There are 11 hidden switches. A switch that is on adds its own fixed numbers to the row, and there is some noise. The rows also spread widely along 14 directions, which tell nothing about the answers.
In the rows, 128 means zero.
Some rows, each with its switches (1 for on, 0 for off) after it:
[130  92 175 132  76 169  62 119 130 102 153 146 111 113  72 148 148 108
 143 112 121 170 152 128 141 129 109 167 157 122 108 103 181  84  96] : 0 1 1 0 1 0 1 1 1 0 0
[ 89 235 123 170 110 128 111 131  67 136 141 179 107 110 109 148 135 113
 128 138 157 174 153  74 160 190 135  88 149 120  84 119  86 174 113] : 1 0 1 0 0 1 1 0 1 0 1
[151  74 217  81 159 168 139 107 137 129  97 100 115  80 116 164 127 122
 105 165 116 105 126 139 104  92 149 147 145 164 121 187 129  28 142] : 1 0 0 1 1 1 0 1 1 0 1
[144 146 119 177 136  90  97 176 142 159 130 156  81 115 160 118 145 131
 109 159 135 171 135  88 107 124  94 168 148  80 169 115 160 131  92] : 1 1 0 0 1 0 1 0 1 1 0
[132 138 169 135 163 148 105 141 142 202 136 131 122 136 142 114 206  60
 156 132 153 189 107 200 132 222 163 125 174 149 123 117 122 178 114] : 0 0 1 1 0 0 0 0 1 1 1
[ 51 137 130 148  86 122 106 130 105  64 156 173  83  70 117 176  93 107
  81 157 157 166 141  42 130 113  88 105 159  88 118  76 139 129 122] : 1 0 1 0 0 0 1 1 0 1 0
[114 179 210 118 113 173 106 113 127 118  89  99 134  64 131 106 138 134
 134  78 119 159 109  95 165 126 126 134  88  75 116 139  92 111 138] : 0 1 1 1 1 1 1 1 1 0 1
[137 122 170 120 135 153  78 171 128 128 110  74  93 122 126 135 142 111
 100 128 102 135  84 132 140 103 125 121 167 144  98 211 141  98 116] : 0 0 0 0 1 1 0 0 1 1 1
[116 128 164 135 112 143 109 122 115 111 120 140  82 102  95 134 136  99
 121 165 127 133 128  96 145 128 124 124 142 151 111 173 146  86 116] : 1 0 1 1 1 1 0 0 1 0 1
[149 149 173 123 142 144 143  80 118 149 111 142 129 108 123 133 139 159
 122 111 138 132 146  88 104 124 129 176 111 116 119 113  96 102 108] : 0 1 1 0 1 1 0 1 1 1 1
[147  87 165 132 185 131 178 171 138 169  95  77  92 103 156 136 149  81
  73 213 146 118 160 137 107 140 168 144 211 182 167 207 157  31 134] : 0 0 1 0 0 1 0 0 1 1 1
[118 105 112 189 119 152 116 130 105 137 101 118  87 170 100 147 119  84
 119 130 117 152 157 145 172 172 131 111 182 155 121 197 166 127 101] : 1 0 0 0 0 1 1 0 1 0 0
[109 135 172 145 144 129 125  90 114 103 124 105 132 113 138 133 149 107
 110 107 140 120 149 105 124 156 130 105 126 120 103 149 104 124 126] : 1 0 0 0 0 1 1 0 0 1 0
[127 148 140 173 127 172 150 116  97 157  78 106 112 103 120 133 112  96
 115 120 136 166 167 111 176 158 138 140 126 128 124 171 130  95 107] : 1 1 1 1 1 0 1 0 0 1 1
[138  84 210  73 126 109 123 105 108 110 204 143 105 126  77 173 219  75
 124 151 178 102  99 140  61 128 141 151 170 231  10 135 142  81 135] : 0 0 0 0 1 1 1 0 0 1 1
[107 110 198  93 162 131 119 101 141 127 121 154 114  58 129 139 128 142
 106 182 135 122 148 113 123 131 133 125 153 107 178 126 116  68 147] : 1 1 1 1 0 0 1 0 0 1 1
[119  92 145 185 122 131 102  72 139  76 125 128 124 118 127 135 151 119
 123  94 133 123 145 111 118 150  93 155 118  89 126 138 165 132 104] : 1 0 1 1 1 0 1 0 0 1 1
[ 91 146 187 131  96 197 103 116  97 137 109  44 137 122 128 111 154  44
 111  62 142 179 199 113 195 204 135 122 170 152 101 142 134  97  89] : 0 0 1 1 1 1 1 0 1 1 1
[ 45 161 110 165 112 113  90 121 123 120 130 167  46 119 152 165 113  72
  92 140 140 175  86  55 133 140  76  83 146 122 107 111 118 218  81] : 1 1 1 1 0 1 1 0 1 1 1
[123 146 117 142  89 145 120 126  89 169 106 171  83 187  73 126 119 138
 138  92 125 161  84 130 184 143 113 139 146 136  92 162 135 163 122] : 1 0 1 1 0 0 1 1 1 1 1
[146 174 166 195 123 145 135 145 119 110  92 120 103  84 129  98 179  86
 143 138 133 139  97 110 139 131 134 132  68 129  85 194 140 122 104] : 1 0 0 1 1 0 1 1 1 1 1
[124  96 108 130  97 128 165 107 104 184 117 209  97 180  62 137  97 153
 154 112 159 184 125 151 160 175 141 176 181  95 150  80 150 150 165] : 1 0 0 0 0 0 0 1 1 0 1
[132 204 157 157 119 127  86 126 112 120 125 189 106  97 107  91 164 137
 158 157 126 146 123  86 139 144 127 115  93 105 121 129 109 139 101] : 1 0 0 0 0 0 1 1 1 0 1
[136  56 171  88 159 152 145 118 146 140 107 153  97  66 106 211  69 152
 107 156 135 169  95 151  93  84 136 180 168  92 147 105 136  87 169] : 1 0 1 0 1 1 1 0 1 1 1
[ 63 148 166  87 105 143 105  68  92 135 142 165 111 142  92 124 114 128
 116 103 148 142 150  86 170 167 116  85 154 126 112  99  97 144 131] : 1 1 1 0 1 0 0 0 0 1 0
[129 120 101 152 139  78 137 134 147 174 118 154  63 151 160 101 141  99
 106 157 143 152  95  74 112 131  96 158 134 117 158 117 135 146 109] : 1 1 0 1 0 0 0 0 0 0 1
[ 97 121 112 157 160 143 136  68 119 136  96 127 102 141 151 165  89 104
  90 123 130 141 162  86 125 158 114 112 152 129 140 131 102 149  95] : 1 0 1 0 0 1 1 0 0 0 1
[134 174 164 137 120 139  59  89 104  99 149 140 131 121 111 127 169 129
 138  89 124 129 114  96 123 137 103 119  97 121  57 136 105 149  92] : 1 0 1 0 1 0 1 0 0 1 1
[106 142 149 150  91 141 148 101 135 104  63  85 114  89 153  50 105  93
 117  70 133 165 126  41 175 136 105 144  61  39 157 115 120 114 136] : 1 0 1 1 0 0 1 0 1 0 1
[136 109 146 143 127 155 141 122 112 154 106 124 108 144 102 139 138 103
 127 112 141 150 115 152 149 159 142 140 157 146 100 172 142 121 139] : 0 0 1 1 1 0 1 0 1 0 1
[123  89 137 143 125 151 114 128 139 136 108 112  95 130 127 139 129  87
 109 112 128 165 104 134 131 137 114 149 155 126 122 141 150 130 110] : 0 0 1 1 0 0 1 0 1 1 1
[116 150 136 129 103 157 132 169 108 168 123 143  69 127 103 147 135  64
 127 138 152 198  67 125 149 133 136 129 152 162  66 131 136 152 124] : 0 0 1 0 1 0 1 1 1 0 1

New rows, each followed by its switches (1 for on, 0 for off):
[150  99 120 178 146 134 147  62 107  97 111 160 117 119 103 166 115 134
 110 144 124 100 136 107  94 113 126 134  90 141  90 173 113 112 103] : 1 0 0 1 0 0 0 0 0 1 0
[164 135 147 156 124 116  84 176 126 125 137  98 102 136 129 116 179 109
 116 125 118 134  89 124 132 114 108 142 142 126  90 196 163 102 124] : 1 0 1 0 1 0 1 0 0 0 0
[ 56 149 169 119 106 119 134 109 115  96 124 107 101 130 144  98 143  97
  86 111 152 113 123  56 150 150 114  74 154 121 114 147 113 135 148] : 0 0 1 0 0 1 0 1 1 0 0
[116 130 158 129 141 152  67 147 144 117 116 130 104  82 134 135 120 117
 114 159 112 161 126 117 133 129 124 109 159  95 157 133 129 114 110] : 0 0 0 0 0 0 1 0 1 0 1
[120 115 182  85 136 159 108 131 112 143 131 136 104 119 108 167 128 120
 104 134 130 141  97 135 114 107 131 113 162 162  79 147 112 115 125] : 0 0 0 0 1 0 1 1 1 1 0
[109 186 172 128  77 130 103 119 118 152 129 132  94 147 132  41 193  75
 146  71 145 171 101  66 161 156  97 134  78 126  87  99 116 166  82] : 0 1 0 1 1 0 1 1 1 1 0
[154 157 152 202 134 149 148 142 117 157  94 115 132 140 131  94 182 119
 143  97 140 148 132 161 157 181 145 148 127 110 125 189 147 138 126] : 0 0 1 1 1 0 1 1 1 1 0
[110  90 152  85 120 134  78 150 148 134 122 148  95 121 107 146  93 160
 122 107 117 174  51 148 144 106 112 135 178  54 146 112 133 148 176] : 0 0 0 0 0 0 1 0 1 0 1
[134 176 185 110 141 160 127 104 103 146 141 176 143  58 107 161 138 115
 155 134 158 189 124 133 113 156 158 122 102 107  80  73  76 145 142] : 1 0 1 0 1 0 1 0 1 0 0
[ 93 155 138 183 145 127 116 156 150 149 105 136  91 109 171 138 131 129
 112 120 136 181 102 120 134 150 108 128 158  61 168 125 135 187 127] : 0 1 1 0 1 1 1 1 1 1 0
[131 144 156 158 142 138 131 101 108 120 105 117 126 133 127 136 147 129
 115 123 128 110 148 109 127 153 137 119 144 134 112 179 117 114 121] : 1 0 0 0 0 1 0 1 1 0 1
[166 112 127 170 132 136  81 176 140 161 132 116  84 140 123 159 169  68
 143 131 114 188  73 170 130 137 121 166 154 145  92 165 158 139 102] : 1 0 0 1 0 1 1 0 0 0 1
[155 164 119 167 101 115 111 140  91 173 117 113 109 188 115 103 153 126
 124  71 122 152 131 109 180 158 109 155 138 124 100 181 125 127 114] : 1 1 0 1 0 1 1 0 0 0 0
[108  68 104 126 137 143 168  50 127 167 124 237  57 148  77 176  96  87
 151 170 154 177  92 135  92 140 133 151 121 165 110  50 125 178  99] : 1 0 0 0 0 0 0 1 0 1 1
[117 146 162 141 121 115 143 158 136 110 112  95 112  88 172  95 149 107
  90 120 151 143 108  70 123 119 115 133 129  77 134 133 127 106 151] : 0 0 1 0 0 0 1 1 1 0 0
[102 169 149 167 130 151 108  63  98  90 110 169 138 107  86 131 118 170
 146 116 123 122 166 114 163 177 141 103 128  78 138 147  96 133 136] : 0 0 1 0 0 1 1 0 0 0 1
[145  93 150  84 150 105 130 118 130 187 141 135  89 145 138 178 133 114
  95 130 141 149  94 114  88 110 109 173 168 157 102 115 105 112 129] : 1 1 0 1 0 1 1 0 0 0 1
[107 141 177 151 128 171 150  59 122 124 102 162 113  85 117 141 141  73
 149 125 146 155 126 110 124 156 137 110  69 144  89 115 105 153 105] : 1 1 1 1 1 0 1 1 1 0 0
[ 84 159 173  99 120 159 176  79  92 119  89 127 132  99 117 121  95 142
 103  98 158 125 126  75 153 139 146  97 122 103 106 133  78 121 175] : 0 0 1 0 1 0 0 1 1 0 1
[158 137 171  95 137 131 125 111 113 159 126  89 137 117 148 164 130 136
  94  69 140 150 107  91  91 107 117 174 125 118  67 118  86 117 128] : 1 1 0 0 1 1 0 0 1 1 1
[101 115 105 209 153  98 175 117 120 120 110 130 117 135 165 151 120 136
  86 108 169 133 144 109 120 169 115 131 165  67 150 148 150 165 157] : 1 0 1 0 1 0 1 0 0 1 0
[181 153 105 141 145  82 112 156 108 201 151 145  93 166 149 140 169 120
  97 151 141 142 122  84  93 124 105 182 159 164 101 142 114 110  87] : 1 1 0 1 0 0 0 0 0 0 1
[142 107 197  94 139 144 151  84 104 150 139 104 160 140 112 155 163 115
 126  73 162 136 149 156 115 175 152 146 161 144  76 129 114 108 162] : 1 0 1 0 1 1 1 0 1 0 0
[122 129 130 127 123 124  66 157 144 149 134 156  81 138 122 121 130 140
 121 129 120 175  76 119 131 120  96 146 168  85 144 115 146 156 114] : 0 0 1 0 1 0 0 0 1 1 1
[137 100 143 148 101 162 118  76 135 174 105 101  91 182 128  84 175  27
 141  82 131 169 155 100 149 168  97 177 111 186 111 116 162 116  47] : 1 1 1 1 1 0 1 1 0 0 1
[143  79  86 181 117 133 135 118 108 128 130 131 105 138 119 197 101 106
  87 125 146 162 166 100 104 133 107 188 177 131 111 121 152  98  94] : 0 0 0 1 0 0 1 0 0 0 1
[128 128 157 152 118 173  76 100 127 136 122 109 126 111 128 128 147  67
 131 109 114 176 178 117 157 169 115 131 126 131 125 121 131 106  69] : 1 1 1 1 0 0 1 0 0 0 0
[109  98 139 150 135 139 115  83 124  90  96 138 111 139 100 143 110 141
 124 106 116 106  82 139 141 139 132  86 136 100 108 191 130 160 156] : 1 0 0 0 0 0 0 0 1 0 1
[111  83 167 145  93 166  90  80 153 104 112 142  82 133  97  88 162  59
 156 126 119 147 131 114 144 148 108 142 110 151 130 127 175 110  68] : 0 0 0 1 1 0 1 1 1 0 1
[ 91 153 105 165 100 124 115 159 106 160 132 178  55 149 109 149 128 105
 107 161 145 182 130  97 155 155 107 140 197 144 135 125 149 147  92] : 0 0 1 1 0 1 1 1 1 1 1
[116  91 149 146 120 131 140 134 126 124 116 118 101  93 119 172 106 109
 103 130 134 161 128 124 140 123 124 148 156 100 128 145 142  91 156] : 1 1 0 1 0 1 1 0 0 0 0
[127 130 165 132 132 161 106 130 113 134 119 126 124 131 103 146 143 145
 121 112 131 137 112 152 142 143 138 125 172 125 105 168 136 124 138] : 0 0 1 0 1 0 0 1 1 1 1
[ 78  86 128 147 152 146 124  59 137 119 120 208  92 122 107 190  92 133
 121 155 138 149 125 139 114 151 120 112 164 108 156  90 130 178 123] : 1 0 1 0 0 0 1 1 0 1 1
[ 94 136 152 101 131 154 155  64  89 145  94 176 116 145  88 111  79 178
 107 142 130 111 190  88 175 152 141 103 159 121 175 140  94  81 142] : 0 0 1 0 0 0 1 1 0 0 0
[ 83 192 193 129 118 133 128 111 105 120 127 117 136  93 154  87 159 128
 103 112 157 137 187  58 153 174 123 113 141  94 147 115  97 108 125] : 0 0 1 1 1 1 0 1 1 1 0
[ 86 138  83 164  50 116 106 105 104 142  99 166  77 187  90  53  85 151
 127  68 124 173 157  47 223 161  76 160 143  49 188 102 150 137 110] : 0 1 0 1 0 0 1 0 0 0 1
[157 163  66 214 112 139  94 172 128 187 110 143  59 160 134 136 133  63
 149 114 121 235  77 120 140 148 100 175 123 115  99 120 151 203  63] : 1 0 1 0 1 1 0 0 1 0 1
[125 104 160 122 138 149 105  94 129 159 118 104 130 157 147 163 140 112
 106  72 135 147 139 127 116 156 110 143 172 134 109 124 131 147 105] : 1 1 0 0 1 0 1 1 1 0 1
[113 117 229  56 161 152 123 104 123 121 156 122 142  66 114 151 168 108
 116 156 164 122 124 145 101 148 166 110 165 152  90 121 100  79 167] : 0 0 1 0 1 0 0 0 0 1 1
[163  54 118 167 166 104 166 120 127 167 140 162 102 161 115 174 156 104
 117 165 163 138 143 178  81 160 144 172 187 162 125 142 168 115 126] : 1 0 0 0 0 0 1 0 0 1 0
[140 173 153 145 146 169  78  90 113 173 110 124 127 123 143 138 137  97
 123 117 105 171 194 101 142 171 119 127 123 147 131 126  85 121  45] : 1 1 1 1 0 1 1 0 1 0 0
[126 163 158 131 117 144  90  85 109 116 141  88 142 119 152 134 175  71
 100  72 140 137 133  61 103 150 108 123 102 155  41 123  83 139  76] : 0 1 1 1 0 0 0 0 1 0 1
[109 126 154 125 111 136 136 100  80 122 154 143 127 150  79 142 154 104
 118 121 163 125 159 128 147 179 149 107 177 165  77 151 127 105 146] : 0 0 1 0 0 0 1 0 0 0 0
[ 82 153 183 118 132 159 127  78  97 126  94  94 135 131 146 129 127 116
  89  91 140 107 178  78 156 166 128  79 157 145 112 170 102 116 117] : 1 1 0 0 1 0 1 1 1 0 1
[162 124 148 147 137 130 139 139 131 178 131 134 109 132 134 134 184  85
 122 145 153 155 121 127 100 149 136 176 151 165 107 132 139 106 106] : 0 1 1 1 0 0 0 1 1 0 1
[111 161 150 139 121 128  85 113 108 142 117 139 115 166 120 117 133 166
 123  72 117 140 120 124 172 159  99 116 153  88 129 164 115 167 129] : 1 0 1 1 1 1 1 0 1 1 0
[119 101 118 155 116 123 131 131 140 135 116 139  89 122 132 126 107 103
 121 114 141 185 107 107 135 130 103 160 130  71 146  96 154 141 136] : 1 0 1 0 1 0 1 0 0 0 0
[121 131 163 125 124 148  89  89 116 134 136 156 108 122 101 152 154  96
 134 127 128 143 123 124 127 155 123 114 135 160  87 137 120 137  98] : 1 1 1 1 0 0 1 0 1 0 1
[118 108 128 128 130 110 118 132 132 156 145 141 101 145 131 131 140 113
 105 132 148 157 126 111 124 149 116 142 179 113 142 109 135 127 133] : 0 1 1 0 0 0 0 0 0 0 0
[124  96 142 149 134 116 167 118 135 168 116 153 111 144 127 114 144 131
 125 128 154 146 146 137 140 168 134 162 167 100 173 123 144 113 153] : 0 1 0 1 0 0 1 1 0 0 0
[122  85 165 102 157 134 118 120 138 194 116 155  90 162 107 138 134 126
 126 159 123 146 144 176 147 170 142 126 212 147 182 150 148 108 139] : 1 1 1 0 0 1 1 0 1 0 0
[100 163 137 169 162 155  83 126 130 118 107 170 104  81 141 192 109 145
 109 164 108 143  92 123 117 126 127  79 140 104 124 160  87 177 109] : 0 1 0 1 0 0 0 1 1 0 1
[149 102 145 151 126 168 132  77 131 103 100 131 117 109  96 139 128 101
 144 101 128 143  85 127 110 122 136 147  82 123  72 143 126 136 123] : 0 0 1 0 1 0 0 0 1 0 1
[159 114 118 115 174 138 123 170 136 211 114 149  85 113 147 189  91 122
 110 163 131 206  86 148 105 111 131 165 174 113 138 106 115 137 129] : 1 0 0 0 1 0 1 0 0 0 1
[104 168 162 148 157 152 141  97 116 151 101 101 132 124 165 132 161  89
 106 104 145 129 123 112 138 176 137  93 129 146  98 164  82 154 121] : 0 1 1 1 0 0 1 1 0 0 1
[129 180 161 144 120 106 147 134 105 128 130 107 123 121 153  83 182 105
 105  97 164 126 102  74 120 146 121 125 102 118  75 155 101 142 136] : 0 0 1 1 1 0 0 0 1 1 0
[ 93 166 128 189  93 118 156 131  76 109 141 138 103 129 107 142 160 103
 103 128 173 137 164  81 154 172 125 136 169 144  89 156 142 114 123] : 0 0 1 1 0 1 1 1 0 1 1
[126 170 116 180  95  96 112 176 120 161 113 118  77 173 146  57 171 101
 116 104 134 159  98  78 163 144  96 137 131 104 126 158 157 157 106] : 1 1 0 0 0 0 0 1 1 1 0
[101 133 146 168 150 160 117 107 150 145  82 181  59 100 108 116 131  76
 164 188 117 165  86 144 149 156 142  88 106 137 148 158 144 169 104] : 1 1 1 0 1 0 1 0 1 0 1
[146 126 112 185 114 118  82 124 144  97 144 149  63 115 129 133 171  51
 132 157 128 155  80  74  84 104  83 153  83 150  69 127 162 146  56] : 1 0 1 0 1 0 1 0 0 0 1
[164 133 155 164 165 194  52  95 165 169  66 102 124 128 133 112 130 111
 178  82  60 192 108 185 172 163 132 137  91  80 162 149 108 164  78] : 1 1 0 0 0 1 1 0 0 0 1
[129  81 199  87 166 127 139  91 125 134 129 142 124 114 102 151 145 160
 110 159 137  91 146 158 115 140 151 139 184 145 146 168 118  59 160] : 0 0 0 1 0 1 1 0 0 1 1
[116 165 172 112 111 132 110 121 103 110 127 154 127  78 103 130 113 176
 110 125 144 135 148  72 141 121 125 135 142  77 127 127 109  88 153] : 0 1 1 0 1 0 1 0 1 0 1
[150 150 159 119 140 120 124 138 126 157 129  85 146 124 164 124 153 120
 109  73 143 163 108 113 109 147 132 151 134  87  98 111  82 141 144] : 0 0 0 0 0 1 0 0 1 0 0
[133 181 197  92 140 179 111 150  79 194 155 122 136  99 104 203 162  94
 124 135 157 187 150 156 143 171 166 131 199 188  55 127  93  99 131] : 1 1 1 0 1 1 1 1 0 0 1
[130 117 194  98 127 178  60  92 121 118 153 194 127  79  68 211 130 155
 150 146 122 155 129 157 111 124 131 136 161 126  96 102 129 109 122] : 1 1 1 0 1 0 1 1 1 0 1
[112 158 131 127 181 114 115  99 140 150 143 181  82  93 185 192 128 118
  82 177 148 154 110  53  32 107  96 138 133 140 115  63  72 178  64] : 0 0 1 0 1 1 0 1 1 1 1
[128 145 139 176 120 120 118 125 105 121 137 159 121 109 108 142 149 142
 120 139 155 141 168 106 127 162 126 150 161 103 126 137 156 112 121] : 1 1 1 0 1 0 0 0 1 1 1
[ 86 165 125 151  80  97 172  84  85 116 128 205  90 112  98 106 112 124
 129 128 185 152 151  30 138 156 111 141 104  96 114  77 117 143 132] : 1 0 0 1 1 0 1 0 1 0 1
[126 141 144 154 124 163 107  63 113 144  94 120 114 169 111 101 141  96
 145  72 107 145 119 128 163 172 124 111  90 140  95 163 101 168  87] : 1 0 1 1 0 1 0 0 1 1 0
[148 105 157 136 141 127 131 123 123 122 134 148 108 128  96 140 155 129
 131 141 136 118  89 151 114 124 137 134 139 137  93 175 142 111 154] : 0 0 1 0 1 0 1 0 0 0 0
[ 89  92 165 133 167 183  94  81 141 101 108 148  91  71 133 188 109  73
  97 204 113 136 158 112  94 128 132  80 150 174 135 131 125 112  62] : 1 0 0 0 0 0 0 1 1 1 1
[115 144 144 100 149 133 125 131 113 211 117 109  93 153 163 143 125  99
  82 116 148 173 153  87 120 153 117 146 188 158 128 107  99 134  84] : 0 1 0 0 1 1 1 0 1 1 1
[138 140 160 117 159 135  92 112 137 127 124 120 139 107 145 139 140 146
 112 110 124 133  99 121 102 133 128 121 137  90 115 133  89 142 138] : 0 0 1 0 0 0 0 0 1 0 1
[165 182 117 184 113 142 104 114  93 167 132 145 122 157 118 145 169 110
 145  84 133 167 122 108 131 156 113 164 105 145  55 138 110 161  76] : 1 1 0 1 1 0 0 1 0 0 1
[ 83 105 186 117 156 125 112 166 138 105 132 160  81  61 115 196 114 169
  78 222 138 107 127 124 113  99 136 109 235 118 171 181 158  67 168] : 0 1 1 0 1 1 0 1 1 1 1
[111 111 156 141 158 139 186  74 153 157  66 195  77 125 114  77 127 114
 164 160 133 135  69 149 139 150 156 104  77 114 168 144 106 169 152] : 0 0 0 1 0 0 1 1 1 0 0
[142 173  98 193 101 152  57 108  77 118 127 150 113 162  84 169 118 151
 123  88 103 154 163 101 156 147  99 138 150 123  82 163 127 147  57] : 1 0 1 0 0 1 1 0 1 1 1
[184 104 157 162 155 138 105 111 149 114 114 172  95 109  93 159 157 147
 153 156 101 122  64 159  75  86 131 170  97 135  95 171 135 122 101] : 0 0 0 0 0 1 1 1 1 1 1
[131  99 164 115 175 172 113 114 164 193  81 170  87 101 116 130 107 117
 160 180 103 190 125 187 147 165 158 140 154 109 210 116 117 123 117] : 0 0 0 1 0 1 1 0 1 0 1
[128 106 193 106 128 171  79  89 128  95 105  86 145 107 114 142 119 136
 113  86  94 122 127 132 151 124 122 112 132 101 115 178 111  90 140] : 1 0 1 1 0 1 0 0 1 0 0
[121 146 152 111 174 110 146 159 131 205 120 184  88 128 137 110 142 143
 122 204 147 157 116 145 139 156 151 120 185 117 195 124 117 123 156] : 1 0 1 0 0 0 0 1 0 1 0
[111 128 148 150 110 129 155  52  95 104 111 167 114 145  78 138 121 141
 149  84 149 120 121 111 136 158 133 128 109 114  80 144 119 156 148] : 1 0 0 0 1 1 1 0 1 0 1
[ 96 132 120 171 151 133 118  85 117 100 125 183  80 126 104 157 136  99
 123 179 133 114 105 115 114 150 132  77 133 163  98 166 118 165 104] : 0 0 1 0 0 0 1 0 0 0 1
[104  87 167  88 144 172  72 105 139 152 137 104 115 126 136 179 112 105
  93 116 127 177 163 129 119 152 114 141 214 132 144  87 129 115  89] : 0 0 1 0 1 1 0 0 1 1 1
